All groups share one centre, and each spreads out both ways along 11 directions, with some noise.
In the rows, zero is written as 128.
Known rows, each followed by its group:
[ 98  92 107 126 141 146 112 131 110 103 135 125 135  97  98  79 120  98
 142 149]
Q697
[157 148 199 114  93  52 176 174 138 163 107  95 204 115 151 135 104 177
 140 118]
Q717
[ 93 122 168 119 157  82 114 132 111 114 108 112 149 114 104 121 118 133
 177 186]
Q697
[169 142 126 147 118 122 100 123 111 120 124 172 164 113 119 104 168 120
 109 143]
Q717
[124 161  87 122  83 129 138 146 179 101 139 110 125 156 163 177 168  74
 129 119]
Q90
[ 98  96 118 106 133 122 142 131 154 124 121  97 127 113 150 109 106 127
 152 126]
Q717
[133 109 113 120  94 121 125 140 162  99 140 137 142 148 146 126 139  96
 171 120]
Q90
[ 86  89 118 131 146 137 116 113 142 105 127 133  95 130 150 113 145  95
 142 123]
Q33
[136 151 136 122  67 128 132 166 117  58  81 148 147 158  95 142 145 107
 121 133]
Q717
[146 118  94 144  42 136 147 153 154 117 131 114 103 104 107  78 143  74
 134 118]
Q692
[146 139 134 124  90  98 120 151 132  86 107 135 152 132 132 107 117 128
 165 147]
Q33
[117 124 123 116 133 126 127 133 131 108 122 129 131 125 150 114 129 120
 129 129]
Q90
[121 100 107 149 122 136 119 142 126 121 167 117 127 127 144 102  85 114
 162 113]
Q305
[159 140 144 164 118  80 151 117 140 153 125 119 104 131 109  98 126 156
 124 175]
Q697
[106 133 125 161 112 119 142 133 139 159 104  84  85  89 116 135 110 113
 135 117]
Q90
[160 163 139 100 116 146 125 139 107 174 159  92 155  96 154 141 124 101
 181 163]
Q368
[103 126 116 109 114 133 144 140 129 121 162  96  98 127 148 105 119 103
 124 122]
Q717
[141 105 133 100 105 102 151 136 165 100 120 137 148 164 144 110 115 153
 156 133]
Q90
[ 98  91 174 188 134 114 131 120 123 188 143 115  65 112 156 126 125 111
 108  53]
Q717
[112 149 144 109 147 107 132 133 113 107 132 118 137 145 143 140 129 137
 119 160]
Q692
[ 92 125 150 103 157 147 143 117  92 117 153 125  77 155 153 106 122 131
  77 122]
Q692
[107 101 125  94 149 139 136 110 145 115 129 130 123 140 120 111 129 137
 139 143]
Q368
[151 137 127 151  77 110 138 149 140 104 117 141 124 152 109 124 114 139
 131 108]
Q717
[117  79 156 132  82  92 153 152 149 133 178 134 138 137  87  86 153 103
 116  80]
Q697
[152 112  76 119 143 155 110 120 124  81 139 143 137 136 175  74 104 129
 147 171]
Q692
[ 76 110 154 169 116 107 142 149 114  84 156 131  91 187 117 144 151  87
  80 103]
Q368
[138 154 122 139  72 178 100 130  80  64 121 166  41 181 102 124 126  89
 139 123]
Q717
[159 128 128 148  92 123 133 132 153 161 155 116 116 143 119 142 101 130
 177 113]
Q368
[ 78 120 124 101  82 124 174 160 155 120 169  76  86 160 101 148  98 111
 129  82]
Q692
[ 94 161 116  82 131 123 115 119 132  91  88 132  92 116 149 123 154 121
 103 122]
Q305
[136 122 133 106 110 131 133 146 136 113 116 135 184 125 120 139 137 127
 133 116]
Q305
[101  67 179 160 146  71 138 138 120 135 184 123 147 136  95  84 134 115
 145 154]
Q90
[104 104 120 123 153 131 117 125 135 126 168 124 141 141 131 144 118 119
 154 123]
Q368
[115  79  75 159 146 142 105 108 172 133 138 117 129 109 129 129 124  93
 181 143]
Q697
[150 125 141  95  87 143 149 147 113 110 146 135 125 155 122  94 101 144
 136 118]
Q697
[129 139 148  69 131 140 158 126 115 107  85 112 142 132 129 111 130 149
 129 192]
Q368
[121 102 154 174  97 137 157 148 122 142 128 109 107 137 107 139 121 106
 115 112]
Q305
[131 150 137 100  97  99 102 155 135  88 116 146 165 123 172 119 140 112
 152 102]
Q33
[154 132 152  91 135 105  92 137 113  93  86 165 189 122 145 112  91 180
 188 132]
Q90
[138 165 118 121 145 174 134 139  80 168 157 115 153  91 151 141 152 108
  41 106]
Q697
[154  77 134 111 132 130 160 102 162 145 122 130 127 141 144  75 122 156
 150 165]
Q33
[116 149 106  64 114 156 109 121 131 102 153 120  98 129 195 112 153  78
 157 135]
Q305
[134 153 115  96 146 137 111 116 120 138 126 127 133  89 147 110 140 126
 122 143]
Q368
[170 132 123 131 110 172 140 143  92 150 210 125 153 146 123 118 123 108
 108 132]
Q692
[112  85 149 116 130 143 146 120 126 140 144 122 102 136 146  95 128 116
 134 116]
Q305
[ 98 104 152 116 120 107 138 139 140 136 139 129 121 136 111 134 114 141
 138  65]
Q692
[134 119 181 127 126 135 127 128  83 167 118 121 123  93 108  98 106 140
 149 129]
Q90
[ 84 102 135 150 178 117 142 117 127 128 124 109 120 133  98 137 132 131
  95 159]
Q692
[149 169 111 140  96 129 111 143 111  94 148 150 117 157 109 137 141 111
 112 133]
Q717
[ 93 126  95 135 120  82  90 128 155  63 154 155  99 138 163  94 159  85
 133 117]
Q697
[ 92  96 157 136 165 115 111 106 130 146 152 142 130 118 150 121 182  94
 111 116]
Q717
[ 88 123 159 103  98 117 151 129 160 101  98 124  62 181 139 161 124 130
 145  90]
Q305
[121 135 137  84  83 115 118 134 140  59 141 178 126 168 145 101 215  78
 105 115]
Q33
[122 144 129 122 120 112 113 139 128  89 136 139 142 152 144 136 153 100
 144 149]
Q33
[118 163 174 124  99  62 116 134 144  91 159 153 102 198 162 162 146 129
 148 101]
Q368
[128 128 134 141  89 133 134 143 118 113 103 127 124 105 111 105 160  85
 112 134]
Q33
[123  86 139 121 116  97 137 164 112  72 101 142 188 117 127  58  97 153
 121 126]
Q368
[126 110 178 125 149 119 126 115 122 132 180 154 129 198 131 162 149 130
 143 134]
Q692
[120 115 132 132 120 106 125 144 122 102 142 141 146 129 126  97 131 122
 114 115]
Q368
[143 181 132 111 115 145 122 128 147 145  47 113 143 117 135 229 121 141
 168 124]
Q90
[107 124  99 156 184 131 104 119 133 124 144 131 168 127 121 178 145 119
 114 138]
Q33
[ 90 113 136 132 151  99 110 122 142 111 184 136 115 166 168 139 151  98
 140 118]
Q33
[113  91 132  87 171 145 148 114 118 123  82 127 164  97  93  86 144 155
  99 172]
Q368
[ 95 150 117 138 122 129 113 150 104 120 153 107  96 128 110 150  89 114
 138  92]
Q33
[120  56 140 149 118 121 132 103 155 112 159 141  63 170 177  69 128 101
 180 135]
Q305
[120 128 147 111 100 118 123 139 132 101 115 120 121 132 161 121 133  99
 182 137]
Q33
[111 141 148 143  87 122 131 149 113 111 142 105  65 144 176 120 112  92
 141 106]
Q368
[131 101 107 135 106 121 120 129 153 116 154 143 111 130 157  88 125 111
 153 100]
Q717
[138 156 144 115 120 124 132 147 100 128 152 121 144 124 143 117 130 121
 110 136]
Q305
[105 120 151 104 114  93 158 136 142  96 120 127 105 166 119 110 114 158
 121 121]
Q692
[142 154 137 165 147 136  98 108  89 156 170 155 112 125 121 137 182  96
  82 136]
Q717
[102 104 107  99  98 169  96 159 130  73 130 142 196 118 118 147 164  46
 170 117]
Q697
[102  71 107 123 138 146 137 119 156 116 126 112 125 120 157 106 128  98
 152 130]
Q90
[145 133 163 121  73  88 157 150 132 125 127 133 127 134 129  92 143 132
 105  94]
Q697
[131 117 100 127 112 122 127 135 151 103 156 113 123 145 137 111 105 112
 176 156]
Q692
[140 141 150 108  72 122 146 155 116 115 101 126 121 126  98 108 104 141
 137 102]
Q33
[ 96  89 123 104 102 145 173 128 157  97 104 107  73 164 121 106 102 132
 136 118]
Q692
[117 112 133 155 137 130 117 119 107 113 127 136 104 122 180  90 149  93
 114 146]
Q305
[128  99 136 125 127 106 120 127 135  98 127 157 148 139 141  93 145 130
 121 120]
Q305
[108  92 144 127 154 120 122 123 128 140 131 134 136 125 131 120 100 154
 141  99]
Q692
[124 131 137 111 116  88 143 150 137  92 151 140 160 168 109 127 127 148
 113 117]
Q692
[151 106 120  77 131 144 145 128 120 127 116 120 181  92 116  71 132 136
 139 177]
Q368
[139 127 172 132  95  98 162 134 144 144 135 122 116 163 101 137 130 143
 135 126]
Q90
[104  55 118 142 114 120 113 141 165  82 126 144 149 150 141 118 112 105
 196 102]
Q368
[100 136 114 187 133  59  99 127 140  67 114 153  84 156 122 113 120 140
 117 134]
Q305
[127  96 132 114 128 147 153 118 143 152 141 138 120 138 102 115 145 141
  87  88]
Q33
[141  97 147  69 131 122 133 121 129 113 117 150 156 119 173  57 123 161
 142 125]
Q305
[139 115 161  83 136 133 113 120 113 106 124 161 152 154 150 118 115 154
 166 131]
Q90
[122 173 210  98 195  85  92 105  63 133 158 172 165 151 137 148 191 143
  91 169]
Q717
[140 154 157  97 128  75  87 150 130  97 105 151 203 126 161 157 102 165
 206 124]
Q90
[189 116 109 171 130 121 164 110 131 176 170 131 112 134  79  74 102 184
  83 154]
Q697
[ 64 110 154  99 130 117 102 147 114  86 158 124 146 140 120 147 153  65
 178 135]
Q697
[110 112 132 124 119 146 112 126 157 134  88 133 136 119 149 179 146 101
 167  86]
Q90
[109 128 146 124  98  99 133 141 113 113 151 110  95 119 118  79 137  90
 139 149]
Q697
[139 122 159  98 149  51 158 142 165 135 123 127 232 126 114 125 147 180
 121 160]
Q717
[ 91 110 158  98 106 137 131 145 115 103 123 128 137 131 120 133 144  93
 146 111]
Q697
[116 109 132 138 130  88 110 140 135  89  84 149 161 106 146  94 131 134
 130 118]
Q33
[ 88 169 146  59 155 111 114 159  84  93 140 131 164 119 183 130 103 157
  86  72]
Q305

New rows. What belongs after each?
[124 142 117 101 104 121 128 139 148  95 162 131 126 165 165 135 146 100
 141 125]
Q90
[170 149 148 130  80 136 136 136 107 116 122 146 139 142  86 113 158 112
 120 163]
Q717
[139 135 151 124 128 129 136 143 100 165 119  90 141  87 150 117  81 141
 164 140]
Q368
[116 145 146 109 118  87 132 143 131 114 160 122 127 146 161 122 128 127
 132 114]
Q90
[ 91  99  99 136 112 167 165 134 140 149 181  69  68 111 170  91 146  43
 106 133]
Q90
[103 108 138 110 101 113 121 142 128  74 131 155 124 147 140  91 166  93
 119 110]
Q717
[170 116  91  57 120 151 155 110 153 111 110 144 144 124  94  61 141 165
 120 181]
Q368
[145  94 140 166 158 119 155 114 126 188 111 110 150  91  76 100 111 169
 108 153]
Q697
[129  85 165 136  94 101 149 132 134 121 163 151 108 165  98  80 139 127
 128 105]
Q90
[148 125 138 146 114 115 141 133 138 142 128 126 148 140  93 147 120 147
 134 131]
Q368
[129 117 125 162  68 137 144 155 141  96  60 129 125 130  96 141 116 116
 131 102]
Q717
[147  95 113 144   4 115 131 174 169  74  76 148 118 128  79  87  87 120
 196  58]
Q33
[127 150  91 126  75 125 116 164 124  52  91 143 130 124 140  96 117 114
 114 103]
Q717
[115  93 143 172  81 135 125 145 149 120  87 132 112 119 142 139 132  86
 153  73]
Q717
[111 119 130 105 130 110 130 137 152  95 129 135 156 166 131 153 115 144
 160 121]
Q692
[129 130 122 155 125  99 130 115 140 112 111 131  81 131 132  96 134 130
 121 159]
Q697
[146 102 124 111  81 143 150 130 163 129 161 140 116 165 112 118 144 118
 140  99]
Q33
[152 161 111  93 129 121 116 129 115  93 132 128 110 141 169  91  73 162
 172 166]
Q697
[117  97  96 136 137 137 115 145 145 103 170 122 159 156 127 147  83 124
 180 116]
Q368
[131 134 117 165  83 122 140 158 132 109  81 111 119 122 111 136  88 136
 133 107]
Q305
[128 115  94  91 146 128  93 144 122  67 142 141 200 110 200  92 132  99
 162 156]
Q90
[109 131 114 114 137 126 137 136 126 125 145 105 139 108 134 113 147 108
 106 141]
Q717
[104 110 176 119  98  72 149 136 133 112 118 116  78 134 124  64 108 139
 156 133]
Q697
[ 98 142 155 151 110  69 106 148 125  48  91 177 134 161 144 129 183 106
  74  97]
Q368
[ 87  92 113 136  99 114 157 151 162 107 131 101  81 137 141 100  91 118
 129  74]
Q717
[125 118 112 121 124 110 126 121 145  72 169 161 114 186 119 103 156 120
 113 149]
Q33
[118 127 109 128  91 148 133 137 128 106 165 128  82 166  85 126 124 105
 125 115]
Q33
[129 112 117 122  97  86 166 142 157  89 122 143 120 142 129  58 144 149
  60 104]
Q90
[113 124  98 119  88 107 147 148 150  88 120 110 108 124 117  88 118 122
 126 129]
Q692
[125 148 197  91 124 101 136 129 111 168 219 106 125 157 183 140 165  86
 159 139]
Q717
[159 149 147 139  94  85 137 153 127 137 130 127 141 125 149 110 102 158
 130  99]
Q717
[134 130 148 148  93 103 132 140 137 134 147 126  97 146 136 125 118 121
 148 101]
Q368
[129 116  89  88 105 123 113 135 154  51 137 161 140 163 128  93 136 119
 158 144]
Q717
[123 132 139 141  97 153 135 137 113 128 122 119  97 129 123 135 131  95
 136 124]
Q717
[ 78  73  84 156  87 158 159 147 170 120 101  82  73 105 129 110  96  86
 136  77]
Q717
[145 131 161 109 128 113 125 118 113 143 158 138 114 138 150 100 125 137
 153 137]
Q717
[107 111 120 111 116 133 146 131 142 124 153 105 106 130 136 104 126 101
 137 134]
Q717
[145 113 113  86  97 149 157 104 147  78 158 161  82 199  94  80 186 113
 102 177]
Q33
[136  89 141 129 156 125 143 106 158 162 137 126 153 136 142 138 138 143
 143 142]
Q33
[141 131 147 112 106 134 148 131 113 130 124 113 106 126 129  95 125 125
 136 160]
Q33
[140 107 116 176 113 104 124 133 146 114 125 146 148 134  80 124 150 115
 131 148]
Q305
[131 129 105 135  85 130 155 123 139  72 190 167  65 212  76  96 198  94
  44 134]
Q90
[149  99 119 134 136 115 151 111 141 114 121 140 129 142 107  76 120 165
 119 173]
Q33
[145 122 105 147  86 123 140 140 128 130 158 113 106 111 116  74 128  98
 132 141]
Q692
[120 133 107 109 108 142 129 132 131 102 164 143 103 161 110 125 143 112
 107 106]
Q33
[ 92  75  91 142 145 157 134 134 133  87 112 125 144 130 109 114 114 114
 120 133]
Q368
[152 187 115 138  84  91 110 108 165 105 126 182  71 165 123 146 214 111
  75 102]
Q368
[119 128 135 158  92 143 127 152 133  94  84 112 128 141 148 171 134  75
 164 138]
Q368
[148 162 148 144  77  88 139 146 149 130 118 128 125 147  93 151 131 137
 135 114]
Q90
[130 126 184  64 114 118 175 138  91 147 177  82  84 135 157  48  66 159
 157 147]
Q368
[ 78 127 119 111 146 137 133 131 112  94 121 119 108 137 107 129 146 108
  88 141]
Q717
[135 161  89 133  71 153 109 133 145 117 102 130  77 121 126 149 127  98
 146  87]
Q90
[151  79 124 122  89 155 148 115 167 147 155 127 111 144 101 103 157  90
 178 151]
Q305
[123 122 188 112 148 132 175 124 109 168 155  87 127 155 125 151 130 131
 135 185]
Q90
[139 151 159 135  99 104 147 141 106 138 159 120 107 136 101 108 131 124
 112 136]
Q90
[122 145  83 166 101 123 107 137 148  81  94 143 136 118  95 145 172  87
 110 137]
Q305
[123 102 167 119 101 137 167 136 113 135 128 124  99 138 149  90 141 117
 102 106]
Q305
[110 119 118 122 115  86 117 153 142  67 138 172 171 156 106 127 140 140
 102  76]
Q305
[141 147 118  90 121 108 127 139 165  92  73 136 180 142 165 159 117 163
 163 131]
Q90
[130 134 163  94 137 120 117 117  96 106 143 158 131 146 127  98 162 127
 123 160]
Q717
[138 125 145 136 192  91 101 114 126  83  98 179 206 157 133 148 162 163
 119 188]
Q692
[150 166 186 128  75  96 123 165  93 150 167 103 136 113 176 115 130  87
 167 123]
Q368
[118  87 133  96 132 133 137 107 139 135 154 136 103 128 132  74 147 117
 134 133]
Q305
[156 109  93 183 102 153 131 135 116 157 173 113 125  89  95  75 146  73
 108 152]
Q692
[ 96 113 155 131 141 117 116 110 131 116  97 151 106 138 140 138 171 105
 130 129]
Q692
[140 149 122 105 113 100 101 140 154  81  91 158 179 138 153 157 133 141
 160 111]
Q90
[128 123 134 115 114 127 129 130 128 129 142 119 119 124 144 107 122 116
 154 129]
Q368
[108  87 197  88 105 100 149 135 126 120 125 125 111 136 160  81 125 127
 166 111]
Q717
[104 117 180  90 123 108 150 137 101 106 133 142 108 158 124  93 114 160
 109 102]
Q697
[111 142 137 101  83 101 103 162 141  84 127 159 154 143 136 142 132 120
 144  41]
Q33
[136 148 116 134 110  88 118 151 123 111 209 120 118 156 123 100  77 139
 165 129]
Q305
[110 133  83 150 152 101 122 146 130  88 140 119 171 115 104 113 129 122
  93 171]
Q692
[121 131 179 123 122 134 142 133  93 176 158  97 105 118 132 127 126 110
 139 125]
Q90
[105 161 124 132 136  98  88 146 122  87 171 153 167 155 143 174 182  84
 109 109]
Q33
[142 168 153 125 160 109 110 135  75 149 244 130 156 160 153 140 131 122
 114 146]
Q692
[100 143 119  59 109 136 130 143 113  96 154 112  72 131 203  78  89 129
 136  84]
Q305
[114 125  81 127 121 166 116  99 172 124 158 134  71 163 125 164 164  82
 144 123]
Q368
[155 115 132 143 118 145 114 130 109 147 179 150 147 127 130 105 138 112
 123 109]
Q692
[138 124 125 118 148 110 134 115 134 115 164 146 138 160 133 110 162 130
  98 164]
Q33
[108 127 141 133 112 114 120 138 121 115 147 117  98 139 168 118 109 109
 156 106]
Q368
[126 129 117 105  76 152 147 140 136  94 162 132  95 174 138 122 149  89
 121 110]
Q692
[123 156 142 124 116  97 114 125 131 125 127 134  88 134 166 124 124 135
 137 103]
Q368
[115  98 123 132 106 106 149 135 158  97 101 129 118 140 104 103 133 130
 129 131]
Q692
[117 137 130 137 140 122 112 129 123 136 120 117 114 111 152 140 109 128
 146 115]
Q368
[ 95 117  98 126 135 143 103 119 140 121 155 121  81 132 164 128 119  94
 157 104]
Q368
[123 132 109 140 104 125 126 180  97  79 206 123 175 154 129 114 110  92
 114 121]
Q368
[160 134  82 165  70 141 133 141 151 112 148 134 113 146  96 125 138  98
 125 121]
Q717
[119 133 120 104 122 108 117 126 143  95 161 151 116 164 141 123 151 121
 128 120]
Q368
[145 134 141 138 100 133 185 123 154 146  57 115 106 136  80 149 142 158
  75 128]
Q90
[121 115 150 140 106 150 162 124 117 171 135  85  55 130 124 121  83 126
 150 125]
Q717
[164 158  63 158 129 107  70 108 172 118 122 193 163 108 109 154 193 121
  99  96]
Q368
[102 112 171 127 126 116 141 129 110 127 114 109 102 125  99 107 123 117
 144 156]
Q697
[156 152 143  94 106  81 134 128 138 102 159 168 144 161 111  92 165 154
  99 130]
Q368
[ 99 146 141  85 158  54 116 142 142  66 153 137 165 185 151 145  99 176
 157 141]
Q692
[ 97 135 141 102 136 101  98 120 144 113 158 137  96 157 184 139 135 112
 174 106]
Q368
[123 129 154 124 115  91 149 123 154 130 106 133 120 149  58 143 135 162
 129 138]
Q305
[131 117 126  98 113  94 122 133 168 112 184 125 122 170 185 118  96 139
 208 110]
Q717
[153 166 101 129  53 119 138 170 134  89 139 118 128 140 136 115 112 111
 129 111]
Q717
[126 108 133 136 119 147 144 114 150 163 148 106  89 151 113 158 115 118
 171 133]
Q368
[119 154  86 156  99 115 125 144 155 118 101 105 104 103 124 140 128 106
 120 117]
Q90
[108 123 131  97 141 130 147 121 119 100 103 129 113 133 123  96 140 140
  89 151]
Q368
[ 86 130 127 118 122  96 141 149 150  94 135 111 140 149 130 153 133 116
 116 110]
Q717
[134 130 137 128 100 116 144 145 135 133 129 108 120 130 142 126 101 132
 148 115]
Q717
[135 147 151 110 102 101 129 134 134  95 144 155 139 164 137 127 185 108
 115 135]
Q305
[128 149 114 135 101 135 132 151 119 105 100 119 125 111 134 127 124 111
 113 113]
Q305
[128 122 113 101 109  95 130 143 154  83 145 142 157 145 139  95 133 133
 137 127]
Q717
[115  90 155 124 126 127 154 112 134 141  96 129 108 112 100  94 152 126
 111 138]
Q368
[124 100 150 143 126 147 129 107 126 126 123 157 102 150 125 121 179  96
 110 136]
Q692
